There are 3 nested groupings, the coarsest first. Each group lies inside one group of the grouping before and may be the whole of it. The rows also spread widely along 5 directions, which tell nothing about the answers.
(in the rows, 128 means zero)
Known rows, each followed by its group in each grouping:
[122  93 186 140 136 128 165 123 169 151 162 132 132] | Z681 Z768 vupi
[102 114 134  92 114  93 132 113  66 151 152 156 116] | Z544 Z644 giba
[149  93 200 107 147 102 109 143 110 180 135 112 140] | Z544 Z203 reri
[137  84 238 122 167 104 126 119  74 132 164 143 140] | Z634 Z805 foro
[161  97 181 157 147  63 148 138 115 137 148 147 151] | Z544 Z644 popo
[124 122 188 169  97  90 152 119 116 121 155 163 150] | Z634 Z805 gegap
[144 114 138 131 108 119 106 174  94 144 151 157 154] | Z681 Z885 fav
[127 116 151  61 128 169  94 153  95 181 130 133 133] | Z681 Z885 zedi
[126 112 202 161 141  79 139 149 139 117 150 151 133] | Z29 Z618 sikos
[153 142 192 156 150 132 114 126 155 146 120 126  89] | Z634 Z531 Fodi
[157  99 207 121 151 149 122 136 111 178 148 131 135] | Z634 Z290 tozi
[153 109 195 139 140 122 146 152 181 146 135 125 138] | Z681 Z885 Gov
[ 89 103 196  87 152  96 146  99 105 124 151 110  99] | Z29 Z10 Tif
[146 102 162 123 134 107 142 144  98 188 147 122 154] | Z544 Z415 kiv
[ 58 127 172 100 113  96 123 108 123 120 134 122  74] | Z29 Z52 loku
[121 118 138 126 118 112  97 150 100 109 160 166 137] | Z681 Z685 det
[129 107 188 171 107 103 133 135 106 140 172 165 148] | Z634 Z290 Muv
[ 58 151 148 107  97 105 109 122  96  95 142 163  88] | Z29 Z618 Gaku
[129 111 142  86 113 134 119 128 118 210 140 109 122] | Z544 Z203 Pup
[139 142 175 126 168  99  83 179 118 101 136 147  96] | Z681 Z260 Mezuk
[159 125 160 151 158  84  95 171  99 120 138 151 112] | Z544 Z692 safo
[133 137 153 169 114 111 135 158 173 108 157 158 137] | Z681 Z685 Muvaf
[ 99 124 192 118 120 117 122 106  92 124 160 152  87] | Z634 Z531 duvi
[130 115 169  83 150 134 115 156 133 161 152 124 105] | Z681 Z260 nivob
[143 134 192 158 160  96 129 161 163 113 153 149 103] | Z681 Z260 tiv
[ 89  95 148 110  89  91 170 101  56 165 162 143 135] | Z544 Z415 kod
[124 122 197  81 158 124  55 172  83 114 113 140  98] | Z29 Z618 puda
[129 127 176 106 159 117  56 194  94 121 109 119 117] | Z29 Z52 vuse
[ 97 113 169 110 130  74 121 106 118 132 141 138  95] | Z544 Z203 tamu
[139 101 182 160 104 116 185 134 181 158 158 133 160] | Z681 Z885 Gov
[140 139 111 124  92 137 128 168 115 182 156 130 152] | Z681 Z260 Mezuk
[101  89 158 117 110  80 185  85  95 159 179 149 135] | Z544 Z644 giba
[119 108 202 177 122  67 132 148 107  77 151 175 137] | Z29 Z618 puda
[137 134 184 205 114  87 146 126 141 107 153 184 116] | Z634 Z290 tozi
[133 106 211 137 134 116 132 122  94 147 163 143 125] | Z634 Z531 duvi
[124 132 157 124  84 141 130 133 109 173 142 143 149] | Z634 Z805 gegap
[128 133 171 123 137 125 114 144 186 130 137 135 106] | Z681 Z685 det
[120 140 170 111 152 126  86 162 141  96 141 151  90] | Z681 Z685 Muvaf

New rows, each followed by its group in each grouping:
[103  88 168 104 107 118 140 132  62 162 173 144 164] | Z29 Z618 sikos
[135  99 186 139 106 145 176 100 132 196 166 132 143] | Z634 Z290 tozi
[101  90 186 105 162 107 103 137  80 101 162 164 109] | Z681 Z768 vupi
[122 149 158 132 100 142 117 130 127 159 141 136  96] | Z634 Z531 duvi
[167  86 177 125 164 109 118 151  84 167 157 127 141] | Z544 Z692 safo
[153 145 156 190 119  68 133 164 139 126 115 152 128] | Z544 Z415 kod
[106 148 141 145 109 107 156 137 166 131 150 138  95] | Z681 Z260 Mezuk
[122 108 224 133 146 110 135 132 152 131 137 126 128] | Z29 Z618 Gaku
[116  83 197 111 127  95 166  88 150 183 154 111 111] | Z544 Z203 Pup
[128  81 203 113 181  78 125 127  76 120 163 142 101] | Z544 Z692 safo
[134 118 114 108  93 120 105 142  89 184 142 138 138] | Z544 Z203 Pup
[110  90 161 110 113 115 126 134  68 138 172 155 143] | Z681 Z885 fav
[132  87 172 112 140 107 149 119  81 170 171 124 130] | Z544 Z692 safo
[136 109 204 152 152  83 124 157 121 115 149 152 138] | Z29 Z618 sikos
[115 118 178  77 151 137 111 141 100 144 160 133  92] | Z681 Z260 tiv
[110 114 204 119 157  98 151 127 148 125 156 123  97] | Z681 Z260 Mezuk
[141 106 156  86 136 156 104 151 124 170 151 129 146] | Z681 Z685 det
[104 123 154 136  82 116 142 134 114 138 154 145 152] | Z29 Z618 Gaku
[126 133 197 167 142  73 122 158 163 102 135 159 113] | Z29 Z618 sikos
[166 117 210 139 177 118 101 170 184 124 136 133 127] | Z681 Z685 det
[105 124 136 110  99  98 126 115 125 160 140 139  99] | Z544 Z203 Pup
[141 134 178 149 146  96 105 171 158  94 124 165 106] | Z681 Z885 Gov
[130 126 163 102 127 154 120 155 163 153 150 125 121] | Z681 Z685 Muvaf
[134  79 192 103 156 111  95 155  60 129 161 152 139] | Z681 Z885 fav
[133 114 183 135 149  69 107 133 126 120 135 151  96] | Z544 Z203 Pup
[127 104 174 125 119 119 141 136 120 142 149 149 145] | Z681 Z885 zedi
[ 84  89 237  97 167  84 143 113 113 120 158 139  99] | Z29 Z618 sikos
[144  95 141  73 120 128 145 126  75 212 149 113 155] | Z544 Z644 popo
[104 101 203 172 114  74 163 119 129  99 164 154 146] | Z29 Z618 Gaku
[119 131 179 101 163 101  97 147 108 108 121 120  97] | Z29 Z10 Tif
[ 95  97 164 117 104 111 136 121  81 154 156 119 143] | Z29 Z52 loku
[139 157 106 130 102 133  96 183 102 145 151 157 132] | Z681 Z260 tiv
[172 123 163 106 166 140  40 202 106 127 126 151 139] | Z681 Z685 det
[104 120 142 116 120  86 141 109  95 140 153 158 109] | Z544 Z644 giba
[ 95 109 199 131 114 102 178 109 171 152 155 128 122] | Z29 Z618 sikos
[135 111 167  95 128 139 111 159 124 154 139 135 131] | Z681 Z885 Gov
[150 125 159 160 109 128 109 152  86 148 149 172 142] | Z634 Z290 tozi
[129  84 226 127 159 104 149 124 146 133 149 138 122] | Z681 Z885 zedi
[100 101 184 112 151  73 112 129  45  83 158 146 124] | Z29 Z10 Tif
[162 129 189 159 130 141 133 143 158 173 135 137 132] | Z634 Z290 tozi
[157 104 154 164  89 126 173 151 158 173 156 138 187] | Z681 Z885 Gov
[157 121 204 122 184 108  74 174 161 106 133 143 108] | Z681 Z685 det
[163 122 157 135 139 121 109 185 114 153 150 131 152] | Z681 Z260 Mezuk
[123 113 189 142 157  83 163 110 160 135 151 126  85] | Z544 Z692 safo
[137 131 163 137 133 107 136 137 146 142 127 110 132] | Z29 Z10 Tif
[108 114 201 177 136  54 147 140 127  82 160 172 126] | Z29 Z618 sikos
[125 143 135 155  80 121 133 130  95 151 162 157 153] | Z634 Z805 foro
[ 98  98 128 106  86  92 142 105  76 168 171 148 133] | Z544 Z203 Pup
[169 143 179 112 164 142  93 185 155 157 134 122 107] | Z681 Z260 tiv
[135 140 139 157 107 105  89 181 105 126 124 134 143] | Z29 Z52 loku
[107 119 201 106 132 123 129 124 147 139 135 122 111] | Z29 Z618 Gaku
[122 127 163  83 129 120 110 142  97 180 116 117 103] | Z544 Z415 kod
[143 117 179 152 131 133 148 151 182 139 160 134 145] | Z681 Z685 Muvaf
[136 101 179 117 116 128 123 127  51 165 171 148 164] | Z634 Z805 foro
[123  78 181  76 130 137 127 133  75 175 170 132 141] | Z681 Z885 fav
[161 127 163 172 138 101  97 175 153 102 149 167 144] | Z681 Z685 det
[144 124 170 110 145 128 141 137 155 208 130  96 116] | Z544 Z415 kiv
[157 111 172 162 129 121 122 174 145 122 166 154 164] | Z681 Z685 Muvaf
[153 130 176 155 173 120  83 185 158 114 124 152 113] | Z681 Z768 vupi
[142 145 111 161  81 133 125 166 176 151 145 150 151] | Z681 Z685 det
[164 129 187 218 122  91 141 146 138 114 151 182 142] | Z634 Z290 tozi
[131 115 170 110 147 105 130 136 109 173 137 121 120] | Z544 Z415 kiv
[144 105 208 170 125 122 170 114 159 164 155 144 137] | Z634 Z290 tozi
[121 169 159 146 141  99 110 162 167  92 138 160  63] | Z681 Z260 tiv
[140 118 172 127 119 122 104 142  60 152 157 154 156] | Z634 Z805 foro
[102  80 213 120 149  70 123 138  42  99 178 169 143] | Z29 Z618 sikos
[150 109 175 159 123 111 139 161 156 132 143 147 150] | Z681 Z885 Gov
[143 107 199 172 127 100 128 160 120 125 148 142 168] | Z29 Z618 Gaku
